The same things were measured in two ways. Each way mixes the same 9 hidden numbers, adds some noise and spreads widely along 6 directions of its own, which tell nothing about the thing.
Some things both ways: the first way, then the second way.
[ 16  47 -24  35 -14 -23  -4  16  10  -8   9   0   3  -3  -6 -19  13   6
  11  -3 -16  26  13  25  21  -5  -7]
[-41  16  -6  24   8   4  42 -15  12 -30 -14 -12 -21 -11  23 -17  -7   6
 -39]

[ -1  -3   4  12  24  -4  -2  -7 -19  -8   0 -13   7   6 -23  21   1  10
   2 -14   8 -20  33   2 -17   7   6]
[-44  -5  32  64  57 -16  14 -18  -7  10 -17  -9   4   4  22  13 -54 -36
  14]

[ -1 -12   2   6  12 -14  -5 -16 -19   2  -5 -12   3  26  12  -3  13 -13
  -9  -8   1   5  14  15 -13   4  16]
[-26  13  18 -33 -44 -34  57  19  25 -19 -55  13  -3 -30  13 -13  14   7
  -6]

[ 14   2 -25 -11 -51  25  13   2  25  -2  -3  -2   3 -21   4 -37  15   9
  -3   3 -21  30 -27 -15  26 -16 -27]
[ 21 -30 -23   8   1  10 -24 -25 -10  -5  19  40   1  -5 -13 -25  32 -13
   8]

[  9  18  -8 -15 -25   4  25  -7 -22   3 -26  28  -9   0   5 -25   1   1
   8   3 -17   0 -27 -12   5 -30  -6]
[  6 -29  18 -15  29 -27  16  21  -2  38  24  -2  -2 -11  13  46  39 -75
  46]

[-23 -16   7 -12  10  -6 -10 -13  -5   9  -4 -41  -1  14 -25  11 -10  25
  -7 -24   8 -48  19 -16 -51  13  17]
[-16  11 -57  -4   0  26  -4 -19  10 -21   4  -5  10  16 -17 -49 -20  37
 -51]

[ -7  14 -13  22 -18 -16   0  38  15  -3  28  -3   6  20  16 -11  11  -8
  12  29  24 -19   9   7   7  -2  23]
[  8 -23 -37   7 -13 -15 -49  19 -23   7  29  23  43 -14 -13 -11   0  -4
  24]

[ 30 -17  -9  37   2 -45  -5 -38 -48 -13 -14  13 -32  41  21 -17   6 -25
  31  14 -10 -23  27  10   5 -13  18]
[  3 -40  11  81  -7 -18  -7  37 -41  16   4   3  38 -39  27 -41 -19  12
  31]

[  9  11 -11  -4  -6  -3 -21  -3  10 -14   5 -14   4  43  11 -26  18   6
 -32 -23   3  23   8  36 -17   6  -1]
[ 16  48  -7 -69 -31   8  24  29  43 -24  25  25 -21 -25  -1  28  38 -26
   2]

[ 16  -5  20  19  14  14   4  -9 -19 -12  -3  15   2  -2   2  20  -9  -1
  15  -5  16 -20   1  -4  -2 -19   1]
[ 30  -7  -6 -27   7   0  -2  36 -15  44   6  -5   8 -13   8   9  21  -1
  17]

[ 24 -28  -5  -5 -16  33   0   3  19  11  12  21   3 -32 -14   8 -13   4
   3   3 -13  13   3 -15  28  -9  -8]
[-40   5   8  42  73 -18  42 -46   3  -9 -60 -11  14  12   4 -36  38  38
  -1]

[-12  -5  -1 -20 -13  25  -3  17  28  12  -6  10  13 -27  -2  -6 -13   8
  -7  -8 -12  25 -23 -13  12  -3 -18]
[ -7 -31 -17 -46  12 -39   5 -25  21   6 -19  24  17   6 -14  17  56  -6
  39]

[ 32 -37   9  -2 -30  14 -29 -20  -7  -1  43  16 -21  57  10 -25  30 -16
 -27  21  54 -32   3  31 -13  -9  14]
[ 24   2  19  66  22  16   4  11  11  -3   3 -17 -45  -7  30 -14 -57 -22
 -23]

[  3   6 -22   5   4 -62 -19 -23 -28  14 -18  12 -35  45  -8 -22  11   8
   7   4  -6 -27  29  15 -21   5  11]
[ 12  33 -32 -26 -10  -4  50  36  40 -31  43 -17 -28   3  -7   3  44 -41
 -24]

[-16   2  -7  -1 -13  -7   2  11   1   7 -14   8   4   0  12 -23  -4  -8
  11   3 -18  11 -13  -3   7  -5   3]
[  0 -21  -5 -27  33 -12 -17 -23  39  13  14   2 -30   5   2  47   8 -71
  12]

[ 11   6 -24  28  11 -56  -5  23  18  15  -1  28 -19  -3  22  13   5 -20
  21  42  -7  12  28  13  41  13   5]
[ 20  37 -13  29  47  38 -23  -2  24 -34  46 -18 -41 -12   4 -24 -49 -34
 -52]

[ 17  21  -4 -22 -20   1   3  -2  24  -1  21  -8 -10 -31  -7  15 -22  -3
  -7   1  -2   0  -5 -15  16  -1 -19]
[  1  25 -30  18  -6  33   8  15 -31   0   8   8  25   3   3 -33 -11  55
 -18]

[ 10  15  -1 -16 -12  35  23  10  14 -21   2   0  11 -45 -15  13 -11   5
   0   2  -4   5 -12 -22  23  -4 -32]
[ -3  24  -5  16  47  55  -7 -23 -24   7  11   8  -5  14   7  -2 -23   9
 -31]

[  9   3   7  22  -8 -44 -11   8 -10  23  18   5 -21  49  34 -14  20 -30
  -4  26  14 -23   7  36 -10  -4  52]
[ 10  25 -14 -32  -5  -4   8  50  34   8  10 -15  25 -19  -5 -13   3   7
   7]

[ -4  13  -3  18  28 -30 -27   1   8   5   3  30  -4 -22  -4  31 -32  -7
  27  -3  11  10  12  -4  26   2 -25]
[  5 -18 -31  41  43 -32  -6  -7 -22  -1   6  -3  31  36  -2  13 -13  37
  30]

[ -9   2  -6  12   9 -28  -6  46  28  25  27  32  -4 -23  11  22  -7 -32
  16  51  13   0  18   6  43  17  14]
[-33  40   2 -28  36 -30  49   1  35   2 -41 -15  13  20  -6  20  22   3
  10]

[ 12  17  14  23  27  23 -10   1  -4 -17 -17   5   7   8 -30   9  26  34
 -22 -29  11  -2  16  36 -24   9 -19]
[  5 -69 -10 -48 -24 -28  26 -21  26 -30   4  30   2 -21   4  -5  44  -4
   5]

[-19 -10  -3 -39   5  -9   5   1   6  12 -20  18  -1   5  25   9 -24 -11
  -4   2  -2  12 -15 -22   3  -5  -4]
[-18  20  -3  -7  32 -12  23  -8  -1 -16 -11  -5  -4  -2   8   3  -8  10
 -11]

[ 14  -7  15  16  20  34   7  -1 -17 -18 -39  29   9  -4  -4   6 -10  21
  12 -24 -17   3  -3   0  -3 -21  -8]
[-11 -41  20 -26  46 -20  16 -14  10  28 -10 -13 -12 -33  27  17  41 -28
  19]

[ 24  11  -7  14 -16  -4  -5   4  27  -8  12 -35  -3  10   3   2   5  15
 -12 -13  -8  -5  15  11 -12   3  13]
[-21 -16  12   2  18  17  10 -25  25  21   5  -4 -42 -15  25  12 -25 -57
  -7]

Other things, the second way, with their names:
J_906: [-22 -58 -29   2   0 -33 -14 -36  36  12 -24 -11 -32  17  11  26 -11 -36
  -2]
J_925: [ 14 -32   5   1 -16 -13 -11  12  -9  28   9  29  13   3   5  21 -28 -25
  43]
J_689: [ 36  21  11 -24  -4  20 -17  37  38  28  33  -7 -62 -37  21  32  -8 -82
   0]
J_354: [-22 -22  -3  16  70  -9  -9 -37   9  19  -9  -3  27  44  -3  30 -29  -6
  19]
J_329: [ 38  -6 -16  15  26  28 -31  -5 -11  -1  34  21   8  -2  -4 -21 -11  13
   3]
J_892: [ 17 -25   6  24  -3  -2 -19  -9  15  11 -29  14 -12   7  16   6 -44   9
   6]
J_599: [ 12  12 -20 -15   4   4  -4  14  12 -18  13  11  23 -20  -7 -21  28  20
  -1]
J_229: [-44  37  40  40  57   4  55 -33  10 -14 -43 -10 -40 -10  30  -4 -11 -15
 -21]
J_72: [-22 -12 -10  24 -14 -17 -21  -2 -11 -11 -23  30  49  -6  -7 -25 -35  26
  12]
J_337: [ 16 -13  -5 -12 -38   5 -28  21  12  11  15  19 -24 -27   6   7 -23 -58
  -7]
J_895: [ -6  15   0 -52   9  -6  11 -13  64  25 -24   4 -23  32  -2  59 -14 -38
  16]
J_433: [ 34  81 -16  15  36  60  43  32 -11  36  12 -27 -25  47   8   4 -25  39
 -21]
J_978: [ 17  -3 -37  14 -10   3 -46  21 -28  10  42  29  37 -11  -9  -5 -10   4
  33]
J_334: [-11  -5  -1  -7 -42  10 -11 -11  35 -29 -24  20 -34 -44  11 -36 -23 -21
 -43]
J_111: [-20   2 -18  13  10 -10  12   5 -27   8 -18   6  42 -17   8 -22  30  56
  20]
J_112: [ 34   4 -43 -28  11  13   0  18  -9  -8  39 -14  -6   0  -7 -27   1  18
 -32]
J_808: [ 24 -15   4   9 -12  10 -39 -14   1 -32  10  58  23 -11 -13 -25 -40   0
   4]
J_750: [  8 -43   3  38 -28   3 -31  27 -56  31  15  22  16 -53  28 -29 -28  -1
  19]
J_677: [  5 -12   7  23  -6 -59 -18  27   2  -6   7  25  12 -31   3  26  28 -54
  59]
J_830: [-44 -30 -14 -28   1 -56  37  -1 -30  -9 -34  15  66  -7   1  10  66  42
  26]
J_39: [ -7  41  10 -43   2  27  15  23  15   1  21  -1 -26 -63  11 -19  27 -48
 -23]
J_6: [ -7   4 -13  -9  19  30  17 -21  28  18   9 -13 -55  -2  12   4  25 -50
 -27]
J_783: [ 15  35 -30  36  30  72  -3   2 -12  40  12 -16  -2  44  11  -6 -46  52
 -24]
J_249: [ 14  27 -16 -38 -30  16  -7  17  22 -35   6  21   1 -25  -5 -28 -22  18
 -35]
J_87: [ 34  41 -32  11  15  34  -1  30 -25   6  45  -3  -8  14   5   9 -15  19
  -9]
J_409: [  0  -4  -3  26  -8  15 -24   0  -4 -25  35  33  -3 -38  -2 -25   9 -54
  -8]
J_593: [ -5 -36  36  -6  64 -19  23 -52  -2 -16 -15  33   5  19  -5  13  13 -36
  12]
J_579: [ -4   4   5  15   2 -24  24  -3  40 -19 -28  -5 -27   2   8  -8 -24 -17
  -9]
J_815: [-14  -8  26  41  14  33 -31   7 -16  26  -5  -2   4 -56  37 -34 -75   5
 -11]
J_505: [-36  36  21  -9  32  33  64  -4 -22  10   1  -7 -15   6  42  47 -26  17
 -18]
J_632: [ -8  -9  -8 -38  74 -18   0 -41  48  11  -5  -6  -3  38 -13  46  13 -31
  20]
J_679: [ 24 -76 -28 -11 -56  20 -45 -10 -13  -1  24  38  -2 -29  10 -39 -46   5
 -21]
J_723: [-15  -9 -15  35 -38   7 -35  20 -14   9  11   6  -2 -42  23 -25 -78  -7
  -9]
J_198: [ 12  -4 -11 -35 -75 -11 -19  19   1 -23   6  48 -19 -47  -8 -25  -2 -47
 -14]
J_945: [  3  36  -4   6  -1  12  19  37 -18  33 -25 -15  -3   2  18   6 -14  28
  -9]
J_792: [  3   0  -2  21 -23   7 -29  34  -7  42  13   8  -7 -16  22  30 -42 -37
  25]
J_81: [-20 -39   1  55  35 -28  11 -30 -19   4 -46  -2  16  18  13 -19 -10  32
   7]
J_762: [  0 -11  38 -27  20 -19  15  10  37   1 -13   9   2 -55  17   5  45 -37
  25]
J_884: [-22 -17  -4  -7  48  13 -22 -52   8 -12 -19  20  22  -7  -4 -16   7  20
  -9]
J_182: [  1  41 -13 -52 -16   3   9  56  13  31  13  -8  17 -26  -4   7  18 -19
  11]
J_790: [-10   1   0 -16  21  30  12 -11   7  45  -3   6   7  24   8  24 -23  -1
  14]
J_44: [ -5 -22  27  24 -28 -26 -22  22 -12  22 -10  26 -14 -60  29  12   3 -61
  36]
J_788: [-51 -24   3  12  14 -13  35 -25  15 -22 -41 -14   7 -10  24 -20 -28  27
 -32]
J_462: [  2  34 -16 -16 -35  19   9  33 -23 -10  26  23   2 -63   4 -46  40   2
 -10]
J_298: [-38 -34  34  38  19 -22  22 -34  -9   3 -57  27  35  -4  14 -27 -37  30
  25]
J_995: [ -6 -14 -21 -44 -52 -29  48  31  13 -13 -16 -13 -28 -27  21   0  35  -3
 -32]
J_857: [-74 -14  18  44   5 -25  46 -10 -17  -7 -49  -8  22 -54  24 -67  11   9
  -9]
J_165: [-28  23 -18 -28  45  13  30 -26   6   1 -13  15  66  47 -24  -8 -19  63
  12]
J_549: [ 33 -41 -28 -36 -47  -1 -31  15   0  15  11  43  39 -19 -21 -42  14  15
  24]
J_907: [-11   8  -5  65  31  -3 -16  27  -6   7  18 -32   5 -31  20 -38 -64  -8
  -6]
J_648: [ 35  32 -14 -74  49  33 -21  -5  42  15  24   6  -4   1 -17  15  29 -10
   1]
J_748: [  8 -66  -3 -12 -16 -42  26   1  10  20  -2  -1 -29   3  15  20  11 -49
  18]
J_10: [-12   7   2   5  42 -11  62  -8 -16   9 -41   3  52  70  -5  16  -8  71
  16]
J_767: [ 12 -12  23 -34 -11 -21   7  -6  29  -1 -24  35 -21 -29   2   6  33 -46
  19]
J_941: [-10   7  14  32  13 -19  15 -23   0 -47 -35  24  -7  -4   8 -14 -18  13
 -17]
J_415: [ 16  -4 -33 -46   0  31   7   9  24  23  19 -22 -26 -11  11  -7  21   3
 -28]
J_396: [-33 -33  14  69 -11 -22  16 -10  -6 -16 -31  -8 -28 -25  46 -13 -55  -1
 -20]
J_292: [  1  16  -6  68  46  16 -26  10  -3 -10  25 -20   2   0   4 -30 -70 -18
 -25]
J_577: [ -1 -31 -27   8 -25   7 -23   8   1  -8  10   4  18 -20   4 -47 -50  21
 -24]
J_983: [  8  36 -16 -37  20  -6  17   3  39 -14 -13  -1   5  29 -15  20   7  10
  -6]
J_20: [ -1   0   6 -20  32  11  31 -11  -1  12   4  18  14  -3   4   9  50   3
  22]
J_768: [ 16  10 -68 -40  59  11 -68  -2  34  16  41 -30  16  14 -23  10  -6   4
  -9]
J_915: [-10  28  21 -21  -5   3   2  17  -4  10 -19  17  -7 -55  18   0  25 -16
   8]
J_913: [-31  -2  15  20  50   0  46 -24  -4  -8 -19 -10  -3  11  24   8 -11  14
 -12]
J_724: [ -4   0 -26 -28  14  -1   2  -1   2  17 -15  -4  11 -22  -7 -39  57  16
  -5]
J_633: [ -6   8 -21 -28  69   8  26 -19  12  23  18 -10  18  35 -11  22  42   0
  21]
J_237: [-23  -6   2  -7  50 -26  -8 -55  30 -25 -49   0 -35   3   8  22  14 -16
 -23]
J_270: [-32 -32  33  61  18 -28   4 -13 -13   6  -5   8 -29 -21  36  34 -32 -77
  19]
J_604: [-31  -2  -1  32  27  -9  21 -27   0   7 -17  26  39  43 -11  12 -12   4
  38]
J_775: [  9 -24  -9  -1 -62   3  -3  22   3  -2   1  11 -36 -52  29 -23 -11 -16
 -20]
J_158: [ 16  74   2 -15   1  40  13  37  34  -6   9 -13 -20 -13   5 -22 -60   4
 -36]
J_321: [-15  13 -24 -14 -21   4  17  29  13  -3  27 -23 -33 -29  21   9  -4 -35
 -31]
J_483: [ 15 -31  -6  -7 -35 -21 -14  19   1  -6  26  22 -17 -36  12   5  -7 -47
  12]
J_703: [-16  -8  -9  23  -2  -2 -18   4 -13  -2 -15  -5   3 -40  17 -49 -44  22
 -20]
J_161: [-28  -6  10 -16 -11 -36  75  -4 -19  -8 -27  32  20   9   5  17  56   6
  31]
J_356: [  8   9  31  20  21 -22  16  28   5   0  11  14  13   4   7  35 -29 -41
  36]
J_716: [  3  22 -21   7  45  -5  20  -8  22  -4  -3 -14  -2  46 -11  10  -3   5
  -6]
J_453: [-14 -30   4  43  42 -35 -24 -77  17 -51 -21  40 -21  18 -11  -5 -28 -39
   3]
J_991: [-30   1 -12  28  11  23  24 -19   5 -20  -3  -4   4  11   6 -39 -53  16
 -39]
J_678: [ 14  15 -35 -36   3  22 -40   9  -6  -5  36  28  32 -22 -21 -13  35  -2
  -1]
J_436: [ 23 -59 -23 -17 -15   1   1 -31  -3  -3  -2  35   4  16  -4 -21   0  27
   1]
J_610: [  5  13  -5  28  26   2 -23  36 -13   4  32   3  53 -29  -2 -27 -23  11
  25]
J_791: [-35 -36  29  80  31 -30  20 -22 -17  24 -56  -4  12  19  35   8 -65  19
  27]
J_32: [ 12  -2 -13 -33  42  -2  26 -52  28   5 -32  21 -18  71  -9  58  34  13
  11]
J_858: [ -9  32 -14 -58 -46  12  34  69  35  36   3 -28   5 -40  18  -9 -12  10
  -6]

Some of these things the first way, each followed by its name:
[-13 -27   5 -25  -7   0  -4 -14 -26  16   3   2 -15  34 -13 -13  10   0
 -12   9  22 -46   5  -2 -33   1  20]	J_292
[ 13   2   8  -5  -3  -5 -11   3  31   0  38 -20  -8  -5   0  29  -1  -8
 -21  10  32 -15  11   6   0  14   0]	J_925
[ -3 -27  -5 -20   6   2  40   7  -4   4 -27  20  -3   0  35  15  22 -22
  -3  44   9   1  -6 -24  20  -2  -1]	J_593
[ -2  17  -8 -10 -20   7  -3  -8  12   1  16 -30   3 -25 -30 -11   7   9
 -15 -15  -8   7   0   1   1  11 -21]	J_604
[ 29  -6  16   9  11   6  -7 -44 -15   3  16 -26   5 -13 -19  40 -29   7
   2 -49  -6   0  16 -14 -16 -18   7]	J_81
[ -7  25   6  -8 -15 -30   8  -1   2  26   2 -15 -13  -4  15  -2  -1 -15
  -6   3 -10  -6 -17   1  -6  -4  18]	J_577
[-20  -2  21  36  40  17 -11  20 -12 -15   7   2  19 -11 -37  27   5  13
  13  -2  30 -37  30  13 -12  19  -5]	J_354
[ 16 -11  17  -4  -4  19 -34 -32  -1  18  32 -29   7  29 -29   5  15  21
 -41 -49  22   0  10  28 -44  -1  14]	J_579
[ 17   5 -35 -10 -18 -11  14  -6  15 -10 -34  -9  -5   1  19 -15  -8  12
   5 -13 -44  32   1 -20  12 -10 -13]	J_462
[  9   6   1  14  11 -20  16 -20  -6   5 -25 -14   2 -43  12  17  -2 -23
  10  -9 -41  40  -1  -9  29   3 -14]	J_298
[ 10  56  -7 -20  -6 -11  21   2   1 -33 -14  -3   0  -1  30  -2 -16 -11
  -5 -11  -7  25 -21   1   9 -17 -22]	J_505
[-21 -43  -1 -13  20  -8   2  -5  -7  -8 -20   3  -4   4  17  -7  23 -29
  -9  33   8   1  12   0  13  32 -15]	J_808
[  5   5  -7  -9 -17  -3  22 -24 -21 -17 -38  -1  -5  -9  22 -21 -13  -7
  16  -8 -31  13 -26 -27  10 -25 -19]	J_750
[  4  53  -1  18 -14 -10  16  12  -3  11  -1 -10   8 -12  -2  -9   5   5
   5 -15 -21  16 -13  12   0 -18  13]	J_182
[ -2 -12  11  25  10  13  -3  14  13  -2  -2  -2   3 -25 -18  13  20   9
   0  15  11 -16  11   6   6  19 -16]	J_549
[  0  24   5  33  30 -32  -6 -13 -10  12 -26   1   0 -26  -9  12  11  -4
   5 -18 -24  30   9  22  11  10 -17]	J_158
[ 11  11   0  -8 -24  48  -8  26  29 -13  20  18  14 -18 -14  -8 -10  16
  -9  -9   7  14 -14   4  13 -11 -20]	J_111
[-19   0 -10  -4 -10 -29   6  34  20  13  30   2  -4 -15  25   1   2 -48
  11  58  12  -4   8  -1  38  20  14]	J_72
[-20 -31   7  17  42  34 -21  30  14 -14   1  23  14 -52 -60  19   7  12
   5  18   6 -12  44  12  27  51 -41]	J_334
[ 10  49 -11 -15 -12 -31  -3   4  12  11  15 -10 -14   0  -7   8 -26  11
  -4 -19 -12  -3   5   3  -9  -8  12]	J_321
[  8   8 -11  11  -4 -18  13  -3  -8 -13  -7 -39   9  30  24  -3  -3   1
   4 -19 -19  -1  18  -5 -22 -12  36]	J_678
[ 11 -16 -23 -10 -31  17   5   0   8  -7  -8  13   7  11  23 -37  14  -6
  -7   3 -16  38 -17  -2  21 -15 -10]	J_229
[ 23 -11   2 -24 -16  -5  20 -40 -41   9 -44  12 -15  18  33 -36  -1 -26
  -9 -22 -60  39 -24   7   0 -27  19]	J_762
[  2   4  -4   4  -4  14 -12   1   6 -14  -6  21  -3 -22 -18 -15  -2   5
   5   1  -7   9  -4   6  22   4 -37]	J_775
[ 16  42   1  30  -5  -1   4  -8  -3  -4  19 -35  15 -18 -25   9  10  12
  -1 -31  -7  12  11  16  -5  -7   1]	J_337
[ -2  -3  13  26  38  -7  -5 -24 -39 -19 -18  22   0 -42 -22  27 -34 -16
  44  -9 -11  -5  16 -17  27  -2 -32]	J_945
[  7 -24   8 -10  26 -14 -11   2   0   5   4   8 -18  23  -4  26  -6  -1
 -10  11  17 -38  35  11 -18  20  20]	J_610
[  0 -27  -3  40  31  -3 -15  32  13 -11  22  15  26   2  22  31 -17 -25
  28  17  17  14  38   4  33   6  21]	J_237
[  6  36  -7  33 -27 -14  -9 -18 -21 -22  12 -34  10  21   9 -44   7  -9
  12 -28 -13  15  -9  18  -6 -20   5]	J_792
[  5 -22 -20 -15   4   2   6 -35 -28 -18 -32 -27  -5  13 -33 -14   3  25
  -6 -29 -33 -12  33 -12 -27  13  -8]	J_409
[-24   4  -1  13  11 -11  -1  29   4  -1  -8  22   7   2  16 -14  28 -21
  -1  33  12  13  -2  24  20  16  -9]	J_249
[ 39  31 -12  -8  -6  -2   5 -17  20 -11  23 -35   4  -4  -8  35  -4  17
 -23 -32   2  18  19  -1  -6  -5  -5]	J_161
[-23 -14  10  23  17 -30 -24   0  -1   2   6 -14   1   3  11  -3  -5 -28
  11   6   0  -2  15  15   5  23   8]	J_895
[ 30 -11  -5  13 -18 -19 -18  -5  11  -3  20  -2 -15  35  33 -11   2 -18
  -6   7   7   0  11  20   4  -6  23]	J_689
[-22  -8  -5 -23 -14 -27   9  -6  -9  15 -12 -12 -20  15   6 -19  14  -8
  -9  23   0 -31  -5  -9 -16  12   9]	J_991
[ -5 -20 -14 -26   1  16 -22  12  10   2  13  40   1  -7 -21 -10 -12  -4
  -5  10   4  15  12   6  23  13 -25]	J_677
[-29  -4  19   8  24 -19 -20  29  11  23   2   7   3   3   7  24 -42  -1
  21  -5   4 -29   9  -4 -14   4  35]	J_768
[ -4 -27 -25  14  -4  -7  16  25  -2  -3 -23  18  -7   5   3 -16  13   3
  25  39 -18 -22  25 -11  17   8  12]	J_857
[ 14 -27   2  -5  -5  12  -9  -8  12 -10  -1   6  -9  13  14   3   3  -2
 -12   7  13  -6   0  -1   2   2  -9]	J_329
[-18 -11  23   8  24  45 -18 -15 -27 -17  -8  28  16 -46 -56  -4  -5   8
  10 -17   8  -1  -6   3  13   7 -59]	J_791
[ 11 -14  -4   2  -6 -35 -22 -41 -32  -9   5 -19 -13  61  30 -21  -6 -22
   0 -18   5  -8  12  11 -25 -12  26]	J_396
[ 13   3   0  12  18   1 -25  -9   6 -26   8   8  -4  14 -12  21 -14  16
   2 -16  31 -15  21   6  -7   2 -26]	J_87
